All groups share one centre, and each spreads out both ways along 12 directions, with some noise.
In the rows, zero is written as 128.
Some rows, each with its group after it:
[110 150  88 138 159 135 128 122 127 129 108  97 146 129 138 116 143  94
 128 123 129 151]	j_247
[215 129  96 122 141  92 133 132 119 111 166 148 118 158 118 172 110 189
 127 117 151  90]	j_60
[138 143  88 115 143 111  91 152 117 107 152 149 161 127 161 165 124 166
 132 144 171 138]	j_247
[192 142 142  62 117 128 122 134 138 143 168 172  99  63 154 112 125 145
 163 113 130 182]	j_392
[187 135 110 120 135 106 139 148 132 109 166 142 132 134 139 159 103 149
 123 148 146 146]	j_392
[214 174 109 129 168 124 160 109 100 102  91 107 121 114 122 155  78  65
 139 151 156 135]	j_392
[ 97 124 114 135 163 139  90 140 144 151 137 122 129  89 146 109 165 107
 139  92 159 107]	j_392
[181 150  98 118 143 141  83 126 141 122 168 140 121 139 126 107 136 155
 111  83 147 145]	j_592
[134 127 116 122 129 128 111 136 167 144 162 116 127 136  93 121 121 131
 116 123 139 174]	j_60
[121 117 167 101 102 131 137 118 131 158 147 137 128 101 118 152 107 168
 131 192 142 126]	j_592
[ 99 131 118 116  97 103 152 121 130 111 115 124 162 139 148 184 107 135
 133 140 123 163]	j_60
[104 151 154 134 167 159  98 123 116 138 128 143 130 147 128 113 136 103
 149 148 122 101]	j_60
[115 110 168 135 102 118 109 110 117 136 116 155 116 133 135 168 135 129
 129  79 123  66]	j_392
[161 165 108 105 106 126 105 181 167  91 165 130 128 120 103 120  85 155
 142 115 189 184]	j_247
[ 82 139 126 121 134 158  78 129  83 192 141 152 141  78 206  69 193 121
 121 139 120 116]	j_592
[ 99 121 193 128 188 150 135 176 168 132 105  98 118 101  44 111 115  49
 156 153 137  95]	j_60
[175 111  87 112  94  73 153 157  87 141 160 150 141 145 145 144 126 194
  97 144  92 164]	j_247
[110 135 153 112 148 146 109  96 123 141 119 141 133 116 142 119 138 111
 140 146 116 141]	j_247
[149 126 116 140 144 157 148  95 165 168 135  77  89 125  62  70 140 124
 132 126 131 127]	j_60
[170 152 130 119 176 116 125 167  92 160 160 130 138 175  94 128 130 124
 111 145  69 130]	j_392
[143 104 178 122 113 133 149 100 158 112 123 130  91 168  59 134 110 155
 141 115 100 101]	j_592
[196 150 112  82  98 113 132  77 112 135 133 141 117 170  92 145  86 168
 152 148 120 197]	j_60
[142 152 124 113 150 109 103 170 101 122 142 149 140 114 161 149 135 132
 138 102 125 114]	j_247
[169 100 132 100 116  93  98 146 109 157 152 153 124 100 109 144 133 147
 112  98 125 156]	j_392
[154 142  83 126 141 100 122 188 138 116 137 107 142 100 108 126 121 118
 128  87 162 146]	j_247
[175 144 178  65 108 126  95 112 116 131 124 170 110 116 101 130  99 127
 161 137 122 187]	j_60
[105 103 157 134  98 130  92 135 114 166 150 158 125 140 134 111 154 130
  96 113  86 141]	j_392
[154 125  90 142 179 120 140 138 123 147 127  98 127 122 122  98 155  67
 106  86  90 152]	j_247
[124 165 164 141 128 165 111 104 158 149 147 115 112 122 121 125 111 104
 111 105 142 133]	j_592
[137 145 116 145 155 140 148  90 111 148 116  88 125 121 118 130 126 133
 118 148 131 107]	j_592
[118 135  76 116 162  98  82 120  90 116 104 128 176 156 130 164 140 139
 141 124 154 139]	j_60
[124 130 102 135 153 163 172  84 173 104  94  80 105  77 139  96 139 106
 169 129 181  97]	j_392
[ 58  82 147  96  80  98 130 122 147 156 122 139 137  78 153 160 154 156
 145  92 123 129]	j_392
[110 125  94 154 135 111 112 144 100 147 135 133 146 122 166 138 163 120
 108 103 134 100]	j_247
[ 96 141 131 154 152 149 122 162 164 154 173 107 138 163 105 110 136  95
  90 124  84 180]	j_592
[ 82 148  84 129 146 139 137 114 162  91  83  63 148 125  98 121 116 131
 160 144 182 139]	j_247
[ 98  98 155 111 195 146 105 121 147 147 140 121 140 126  90 110 166 153
 131 158  98 107]	j_247
[103 126  99 141 105 122  98 101 125 120 118 137 147 144 158 174 129 147
 128 123 168 120]	j_247
[122 149 111 117 119 129 160 120 127 112 102 107 133 131 125 123 110 122
 144 140 118 161]	j_247
[ 90 123 153  93 136 138  98  80 114 146  56  90 138  88  74 122 126  90
 162 134 144 157]	j_392
[170 157 118 101 139 113 104 111  93 150 117 152 129 120 131 170 108 103
 163 129 167 127]	j_60
[165 118 104  84 127 110 136  59  88  99  40 105 122 120  94 119 133 123
 158  77  98 160]	j_60
[171 169 179  93 215 148 127 115  97 111 119 157 116 120 164 133 137 105
 171 115  79  70]	j_247
[140 130 128 101 111 125 174  82 129 139  94  83 128  99 109 149  99 165
 138 170 152 131]	j_592
[176 137 151 136 133 148 122 145 157 155 187 153  88 112 127 113 123 127
 115 122 140 117]	j_60
[107  76 156 107 109 129 104  90 122 178 111 127 113 102  86 110 162 143
 121 118 107 132]	j_247
[127 117 120 102 112 102 118 128 127 127 137 149 142 114 147 155 134 165
 137 123 138 139]	j_392
[154 168 144 140 140 144 112 119 158 121 173 139 128 136 144 177  86 146
 123 157 187 120]	j_592
[118 103 115 122 151 121 125 114 125  89 113 148 127 156 122 128 145 156
 167 141 139  83]	j_592
[ 80  67 108 158 167  97 107 210 144 148 150 141 139 123 122 112 203  76
 114  62  94 101]	j_592
[199 112  69 106 160  70 146 122  99  90  97 105 142 115 114 179 116 170
 144 112 168  91]	j_60
[ 92 151 120 125 105 154 126 100 114 152 122 119 144 116 199 127 146 172
 120 132 141  74]	j_592
[110 172  88 136 117 137 115  99 121 163 124  78 162 113 189 149 132 145
  88  87 146 121]	j_592
[109 138 155 147 144 130 136 144 153 129 148 134 124 148 130 167 119 120
 136 109 127  65]	j_392
[ 80  85 125 146 116  84 129 134 103 154 106 113 147 160 100 165 156 106
  99  63  49 133]	j_592
[115 129 104 131 177 136  34 141 121 152 171 147 143 192  78  95 163 168
 125 134 136 129]	j_60
[151 122 142  90 120 103  79 137  83 157 153 172 145 139 123 148 133 168
 125 146 107 154]	j_392
[153 141 171 120 126 142 112 120 138 142 140 154  99 111 122 136 118  95
 142  84 129 118]	j_60
[125 109 105 116 121 101  99 139 109 159 129 126 143  99 137 138 158 126
 107  64 128 135]	j_592
[145 168 118  92 144 138  73 140 140 119 180 183 134 118 189 140 140 149
 159  92 137 158]	j_392

New rows, each followed by its group:
[ 82  96 155 145 111 130 125  94  90 163  76 122 124 138 121 110 169 109
 117  80  64  89]	j_392
[126 122 104 123 129 107 128 175 157 151 161 105 143  91 134 148 128 118
  99 108 145 157]	j_592
[152 114 148 135 164 105 131 108  83 166 104 119 115 151  91 155 146 151
 136 116 104   4]	j_392
[142 125 179  92 112 137 105 131 122 130 124 184 101 101 133  97 134  86
 163 103 104 159]	j_592
[106 134 126 122 120 125 108  94 149 131 107  97 145 101 122 174 111 142
 131 118 188 117]	j_592
[ 99 148 132 130 121 150 113 109 119 168 122 123 126 113 144 111 139  70
 131 111 118 169]	j_60
[ 99 126 138 117 112 109 142 121  99 172 107 115 150  85 136 158 123 113
 116 161 113 165]	j_592
[155 132 131 121 150 135  91 146 114 110 169 189 122 169 145  99 148 134
 142 139  90 159]	j_592
[103 128 143 120 133  94  95 158 110 141 133 172 152  89 159 180 129  74
 138 126 138 165]	j_592
[102 163 123 131 139 150 116 121 163 155 132  81 147  99 118 128 113  83
 107 128 155 187]	j_592
[147 101  83 106 147  88 105 122  87 146  87 119 135  95 122 122 166 101
 129  59 116 151]	j_592
[162 137  85 118 203 102 130 160 138 102 170 129 166 146 150 170 134 141
 124 148 126 147]	j_247
[157 135 112 113 120 117 122 135 151 116 160 129 126 132 132 142 114 160
 121 116 148 138]	j_592
[138 159  96 121 123 131 147  92 126 149 119  77 150  99 158 151 109 157
 111 140 166 120]	j_592
[ 71 143 163 172 157 133 106 164 162 142 166 136 147 127 134 198 109  78
 117 153 170 122]	j_592
[146 131 117 122 147 109  84  95 103 111 100 142 129 146 104 157 128 106
 145  84 128 169]	j_592
[153 131  80 132 140 100 123 169 148 109 158 129 146 162 137 141 138 116
 102  57 100 166]	j_592
[ 78 125 115 114 100 112  64 114 101 167 121 152 155 120 156 131 157 116
 124  92 113 189]	j_60
[156 136 108 143 208 157 139  20 101 129 103 138 130 131 203 141 159  71
 139 154 113 104]	j_247
[116 132 119 123 137 133 100 111 127 148 129 128 134 126 124 123 140 124
 133 126 142 139]	j_60
[160 123 161 136 126 128 160  97 127 138 117 117 105 126  98 150 111 125
 130 112 115  90]	j_592
[157 100 166 135  53 132 124  73 112 179 125 171  80 107 141 127 125 103
 115  84 128 125]	j_247
[160 133 106 151 169 122 163 170 163 124 174 105 126 144 115 134 125 141
 111 131 128 102]	j_392
[138 110  93 137 148 102 143 139 115 146 149 123 134 151 135 124 168 185
 120 111  92  76]	j_392
[101 140 146 108 135 145  87 103 101 129 116 173 137  97 177 129 139 133
 163 172 165 126]	j_592
[ 44 134 154 139 120 155 143 118 171 130 129 103 146 148 127 134 119 135
 131 172 132 114]	j_592
[127 145 160  90 130 140 125 137 135 113 118 123 126 112  93 107 112 185
 171 166 139 121]	j_247
[167 150 136  83 119 135 133  88  76 160 111 147 121  71 173 120 119 144
 145 184 133 154]	j_592
[170 133 107 106 137  98 125 153 115 130 119 123 129  68 128 147 119 104
 139  96 168 142]	j_247
[116 131 110 127 127 132 111 108 155 118 118 110 135 114 116 138 119 112
 138 118 176 152]	j_247
[167 146 138 102 146 120 133 132 116 133 126 134 129 117 122 152  98 100
 140 149 129 149]	j_392
[133 130 116 112 113 116 150 119 141 102 129 123 141 129 146 154 111 155
 127 142 120 163]	j_60
[138 133 117  88 115 116 118  84 141 112  98 105 141  95 114 163 102 155
 148 132 186 153]	j_592
[117 164 103 123 169 162  41 117 127 114 171 158 149 184 136  96 156 184
 138 145 144 139]	j_392
[144 109 165  90 161 117  85 140 162 122 162 152 129  90 108 179 116 161
 151 134 192 106]	j_247
[155 149 139 101 138 137 148 126 121 114 124 142 123  95 153 126 105 100
 158 178 140 162]	j_592
[ 92 138 139 131 136 127 101 175 162 162 149 119 145  79 135 142 128  50
 115  99 148 180]	j_592
[121  98 120  88 116 118 134 132 117 145 102 135 124  90 138  84 167 114
 143 106  97 133]	j_592
[160 110 176 102 126 132 112  78 100 127 110 168  94 143  84 119 119 153
 162 150  99 138]	j_592
[127 101 108  76  86 105  79 105 103 113 114 170 146 124 161 142 156 199
 142  76 138 115]	j_592
[ 75 111 126 157 134 145  59 102 137 153 156 161 140 140 171 138 165 130
 105 133 164 116]	j_247
[ 82 116 167 121 145 158  74 108 141 150 141 147 133  99 130 129 143 138
 142 163 165 112]	j_247
[155 161 147  97 170 120 122 159 111 164 152 144 125 129 129 142 142 109
 154  96  81 110]	j_392
[192 178 129 154 201 179  59 147 125 120 202 188  95 150 154  71 145  83
 133 130 134 155]	j_592
[ 59 147 185 108 130 153  84 141 129 134 101 148 148 119 130 112 134  54
 144 121  85 193]	j_60
[136 187  92 121 155 116  79 134 108 120 134 155 164 163 161 168 119  84
 144 119 150 182]	j_60
[190 134 130  72 104 121 120 114 139  86 114 164 111 104 136 132 107 134
 171  94 148 169]	j_592
[ 80  84 132 110 104 101  97 112 137 148 111 127 150  96 118 174 134 128
 121 116 162 144]	j_247
[126 100 137 155 155 120  96 152 157 135 148  95 141 158  36 144 103 133
  88 168 178 117]	j_392
[155 155  85  96 134 137 146  90 115 136 111  85 143  90 142 108 116 162
 132 181 159 163]	j_592
[185  88 132  96 146  86 182 149 140 140 166 132 128 102 107 167 108 169
 118 185 112 130]	j_247
[204 144 187  96 127 171 119 113 127 158 168 165  70  73 129  67 116 128
 142 152 135 129]	j_592
[133 174 157 110 146 184 111 127 131 169 140 144 103  59 169  50 139  54
 146 157 130 170]	j_592
[166 154  69 145 137 117 114 133 143 120 171 134 134 161 164 145 129 120
 102  65 133 161]	j_60
